The rows are grouped in 3 ways, from coarse to fine. Each group lies inside one group of the grouping before and may be the whole of it. The rows also spread widely along 12 directions, which tell nothing about the answers.
(in the rows, 128 means zero)
Some rows, each with its group in each grouping after it:
[ 99 118  96 132 152 130  91 124 135 121 118 120  97 102 127  89 105  86
 122 111 162  95 151] => q941 gud q626
[122  95 137  91 142  99 155  58 100 114 126 142  77 111 104 167 129 136
  71 106 130 140  78] => q941 Gabo q119
[139 159 101  36 120 136 152 189 107 128  99 135 144 164 188 109 117  99
 110  90 120 165 146] => q770 bamuz q298
[103 146 101  61  92 104 168 117 101 138 137 148 127 134 149 111 113  69
  99 146 149 141 116] => q770 migo q845
[133 205 117 116 129 176 137 191 177 114  93 118 136 137 145  89 155  95
 195 108 116 146 191] => q941 delu q728
[107 131 112 113 130 142 163  84 138  94 133 154 121 144 113 176 171 126
 113 140  97  98 105] => q941 Ronub q962
[134 175 132 110  76 100 176 123 138 157 140 114 173 105 155  78 123 100
 167 203 129 165 133] => q770 fif q717
[ 84 154 158 146 171 113 135 161 109  96 158  69  97 161 131 129  68 150
 166 159 132 120 145] => q941 Ronub q344
[ 78 161 133 120 115  96 165  95 145 163 110 121  76 132  98 109 114  77
 137 124 184 147  97] => q770 bamuz q635
[123 154 169 101  94 140 138 119 133 145 125 154  99 103  56 139 120 101
 122 103 138 201 127] => q941 gud q129
[107 118  74 120 106 115 110 125 151 120 106 108 161 123 117  88 170  81
 118 164 105  99 176] => q770 migo q845
[115 182 176 116 122 115 175 137 146 185 127 113 116 145  92 133  98 141
 164 151 137 168  88] => q941 gud q129
[100 118  67 133 112 178  64 160 119 140 131 133 169 137  84 114 147  85
  93 135 113  61 164] => q770 migo q845
[149 141 166 107  67 147 126 127  99 137 139 164 139  94  82 145 143 115
 118 131 155 186 140] => q941 gud q129
[134  74 131 120 126 132 101 105  90  97 158 167 133  88 165 138 102 118
  89 125 142 105 131] => q941 gud q626
[134 137  79  94 127 155  95 128 115 172 125 135 129  68 127  66  99  86
 112 121 154 132 119] => q941 Ronub q962
[148 143  60  65  95 185 118 155  98 173 130 158 209 126 134 123 155 101
  84 137  95 104 117] => q770 bamuz q298
[106  88 115 131 193 113 110 134 111  71 118 125  75 150 217 125  87 138
 120  92 169  71 129] => q941 Ronub q962
[152  67 153 153 153 162  80 122  99 103 136 176 130  99 152 168 106 160
  85  76 133  99 111] => q770 migo q845
[124 119 105  83 120 162  94 169 128 148 138 155 152  96 166  70  53  65
 103  89  94 151 156] => q770 bamuz q298
[ 97 126 114  78  99 124 147  92  99 146 163 158 120 116  96 136 107  84
  84 153 130 130 101] => q941 gud q129
[135 140 100 119 162 177 125 132  92 153 181 143 157 101 180 119  68 139
 130 155 115  68  88] => q941 Gabo q119
[107 128 140 167 167 127 146 124 174 142 104 107 125 176 126 151 135 164
 154 137  95  66  99] => q941 Gabo q119
[111 140  89 137 130 156  95 171 134  65 104 115 142 157 137 126 184 104
 147 129 137  72 213] => q941 gud q626
[135 165 131  99  95  99 152 117 154 122  94  87 131  86  91  86 163  97
 154 146 112 210 171] => q770 bamuz q298

New rows, each followed by its group in each grouping:
[ 88 141 164 114 128 129 144 133 149  78 147 148  86 133 127 132  85  88
 140 109 107 160 168] => q941 gud q129
[113 118 146 154  99  99 116  75 115 160 159 106 130  64  61 103 101 113
 118 179 139 152 112] => q770 fif q717
[154  70 139 164 161 128  79 126 119  89 119 119 144 105 157 140 142 177
 123 132 123  86 154] => q941 gud q129
[133 160 159 170  99 177  94 169 158 118 111 158 128 100 129 103 127  92
 182  99 177 139 188] => q941 gud q626
[134  88 142 125 114 133 137  94 122 146 141 168 153 118 129 158 134 136
  95 138 107 103  86] => q941 delu q728
[ 96 174 164 137 117 140 149 109 131 124 170 105 107  95  38 136 110 111
 153 160 103 167 136] => q941 delu q728
[127 143 146 133 123 115 128  86  88 131 145  99 107  77  44 146 135 143
 116 154 157 159 107] => q770 migo q845
[ 82 139 121  77 132  99 161 142 105 106 126 117  97 175 144 135 101  96
 105 113 136 136 131] => q770 bamuz q298
[141 167 147 139 130 163 159 120 184 147  96 157 135 126 138 141 154 130
 166 100 110 140 104] => q770 bamuz q635
[120 147 148 167  68 132 145 110 121 123 133 122 170 128  66 166 199 133
 148 187 139 118 142] => q770 bamuz q298
[132 136 135 139 144 167  98 121 118  94 187 116 154  56  95 123  93 130
 142 164  64 139 163] => q941 gud q626
[137  51 141 111 112  68 122  86  87 133 123 138 119 102 163 120 111 137
  77 140 171 131  97] => q941 Ronub q962
[102  90  99 150 166 135 116 107 188 111  85 144 123 144 158 129 146 110
 115  86  91  63 127] => q770 bamuz q298
[158 130 153 123 129  78 169 113 134 174 114 104 159 101 197  92 110 155
 162 172 142 153  88] => q770 bamuz q635
[ 98 137  56 123 134 180 108  89 133 133 171 140 162  68  98 106 121  73
 108 160  68  81 130] => q770 bamuz q298
[130 103 178 143 118 123 126 139 139 163 134 133 164 150 103 160 114 166
 124 154  91 122 104] => q941 gud q129
[109 144  83 123 106 102 141  77 168 122  81 109 102  98 102  78 190  69
 141 145 152 122 159] => q941 Gabo q119
[120 154 129 105 121 146 150 157 173 117  80 170  98 155 187 108 128  86
 153  71 155 139 145] => q941 Ronub q962
[122 156 121 110 177 122 149 154 144 134  85  83 122 179 124 147 143 165
 138 107 103 118 109] => q770 bamuz q298
[124 222  44  87 141 169 159 131 144 125 112  99 145 106 133  89 177  88
 169 152 116 117 148] => q770 bamuz q298
[126 120 160 139 163 121  97  91 102 146 142  83  84  67  30 132  90 161
 113 125 130 176  96] => q941 Ronub q344
[130 157 155 177 131 102 160 103 171 144 111 103 131 100 144 102 137 141
 194 174 154 127 116] => q770 migo q845
[110  99 165 154 146 131 103 156  98 113 169 105 152 136 128 150  70 160
 123 146  92 111 136] => q770 bamuz q298
[123 133  90  85 171 151 117 167 115  94  91 120 106 182 152 143 141 133
 104  76 117  91 146] => q941 Gabo q119
[121 150 100  92  98 113 112 111 111 111 124 107 102  62  90  71 141  67
 128 148 170 178 185] => q941 gud q129
[102 164  86 133 108 154 134 125 156 161  92 150 113 141 128 103 161  81
 148 122 192  82 115] => q941 Ronub q962
[128 134 160 198 180 125 122 128 224 170  76 101 122 104 147  84  98 147
 194 101 111 120 110] => q770 bamuz q298
[156 151 133 154 104 197 112 126 169 144 117 174 170  92 101 140 176 126
 154 129 103 119 138] => q941 gud q129
[142 188 173 124 108 122 164 158 142 151  84 130 103 148 138 126 144 136
 181 113 210 169 124] => q941 gud q129
[100 152 113 124 109 125 162  67 115 128 147 121 120 112  49 159 182 115
 119 178 132 110 104] => q941 delu q728
[164 145  81  56 106 196 117 149 119 158 113 198 167 109 156 120 146  95
  92  90 119 128 120] => q941 gud q129
[164  99 138  89 144 120 134  82 105 114 118 146 118  87 122 161 145 155
  85 106 119 155  96] => q941 gud q626
[145 142  90  67 161 106 162 133  99 140 139 115 147 113 232  86  82 128
 125 156 129 121  98] => q770 migo q845
[126 141 136 114  99 106 176  68 130 125 108 161  87 100 143 125 155  97
 133 125 186 143 105] => q941 Gabo q119
[127 151 185 135 119 117 145 162 180 143  84 124 114 153 124 122 125 131
 171 107 133 169 146] => q941 gud q129
[136 121 127 109 163 123 140  83 131 171  88 123 101 116  81 158 144 157
  90  85 128 136  50] => q770 bamuz q298
[105  98 146  91 129  38 153 106 115 131 120  68 118 156  97 127 110 143
  89 161  97 165 113] => q770 fif q717
[131  61 186 157 138 116 119 128 163 133  93 160 138 166 153 172 125 162
 108  80  94 115 103] => q770 bamuz q635
[131 139 135  71 137  81 169 114 120 155 106 126  94 126 175  96  82 116
 110 105 159 176  85] => q770 fif q717
[132 102 113 147 108 144  89 156 115 113 143 147 173 105 191  91 110 101
 132 150 142  88 172] => q770 migo q845
[112 117 104 136 102 117  99 166 143 151  77 105 154 159 121  96 159 101
 126 126 151 102 164] => q770 bamuz q298
[163 114 127 111 180 152 119 144 117 116 108 118 153 132 153 162 136 187
 111  95  80 117 108] => q770 bamuz q298
[ 83 180  96  99 114 118 150 118 115 107 111 112  75 148  86 124 167  79
 135 136 198 125 152] => q941 gud q129
[108 139  88 120 137 173  63 169  91 145 142 123 120 104 116  80  82  87
 117 113 171 105 153] => q941 Ronub q344
[ 99  84 101  97 181 130 124  84 160 105 134 165  93 108 167 119  81  93
  87  92  72  99 109] => q941 gud q129
[129 135 146 117  68 167 109 153  98 177 144 170 159 105  97 125  99  92
 106 115 151 156 123] => q770 bamuz q298
[ 97 195  75  91 151 159 142 106 136 153 130 122  94 108  82 105 116  81
 120 111 131 130  98] => q770 fif q717
[ 91 161 154 134 122 112 161 112 189 143 116 124  84 112 119  82  84  75
 169 123 122 162 137] => q941 Gabo q119
[110 143  77 110 166 147 106 124 127 156 131 106 118 102 126  82  94 104
 125 134 129  99 113] => q941 Ronub q344
[ 90 165  70 119 164 176 110 114 109 103 132 143  76 125 106 140 143  94
 117 100 181  67 127] => q941 gud q129
[137 114 165 110 141  86 135 140 131  85  75 123  76 137 174 122 128 130
 136  77 187 166 157] => q941 gud q626
[125 128 117 144 139 194 110 106 162 104 113 195 102  95 134 136 147  88
 127  62 134 100 134] => q941 delu q728
[120 171  71 129 146 176 107 139 156 137 103 110 130 112 102  95 160 107
 153 129 127  96 146] => q941 Ronub q962
[ 90 171 108  94 137 154 181 127 163 146 148 156 143 175 145 142  99  97
 126 135  61 102  88] => q770 fif q717
[141 144  95 107 123 141 118 120 131 145  91 140 120  97 124 102 154 101
 117 102 167 133 125] => q770 migo q845
[134 136 161 155 122 123 131 167 183 131  55  96 154 184  93 152 193 163
 158 112  97 136 154] => q770 bamuz q298
[111 130 174 144 132 100 124 174 127 113 123  90 123 163 134 127  98 143
 160 143 146 134 161] => q941 gud q626
[126 147 157 112 141  66 177 138 156 133 109  73 133 150 158 107 117 149
 172 176 115 152 130] => q941 gud q626
[143 130 144  88 125 119 131 156  71 123 129 117 132 151 130 157 130 161
 105 136 156 142 124] => q941 gud q129
[158 137 160 102  71 140 143 146 134 149 129 174 170 107 160 111 124 107
 140 142 128 172 144] => q941 gud q129
[123 161 142  88 133  70 185 131 147 171  77  90 107 152 152 100 117 127
 147 124 157 173  95] => q770 bamuz q298
[113 155 143 166 117 151 139 138 198 119 105 126 157 158  95 146 183 130
 177 156  80 102 162] => q941 gud q129
[110 156  79  28 144 129 155 165 155 113  84 136 105 169 182  85 116  66
 114  80  92 159 153] => q941 Ronub q344
[149 119 186 116 140  99 124 112 108 105 143  71 122  82  58 137 112 177
 128 153  73 219 141] => q941 Ronub q344
[111 110 126 105 127 118  95 157  97  98 129 116 115 129 126 114  99 103
  99 110 138 143 171] => q770 migo q845
[122 123  98  83 144 127  95 170 120  97  98 104 114 134 154  82 117  96
 116  97 126 145 185] => q941 Ronub q344
[108  90 116 125 117 127  90 146 112 140 133 137 145 132 136 113  99 102
  92 126 135  95 139] => q770 migo q845
[165 148 174 170 130  93 159 124 161 119  90 101 140 103 180 110 156 172
 200 159 160 149 136] => q770 migo q845
[140 151 152 176 113 166 104 147 136 121 118 146 133  99 129 120 135 124
 167 115 174 125 153] => q770 migo q845
[129 121 188 118 122  66 172 152 150 164  72 120 114 197 165 141 126 162
 145 124 168 145  97] => q941 gud q129
[111 113  95  71 136 124 149 114 141 101 134 132 152 155 121 150 150 114
  89 151  34 112 139] => q941 gud q129
[119  70 176 144 128 113  87 158 120 146 122 131 130 131 136 121  58 132
 102  91 128 140 131] => q770 bamuz q298
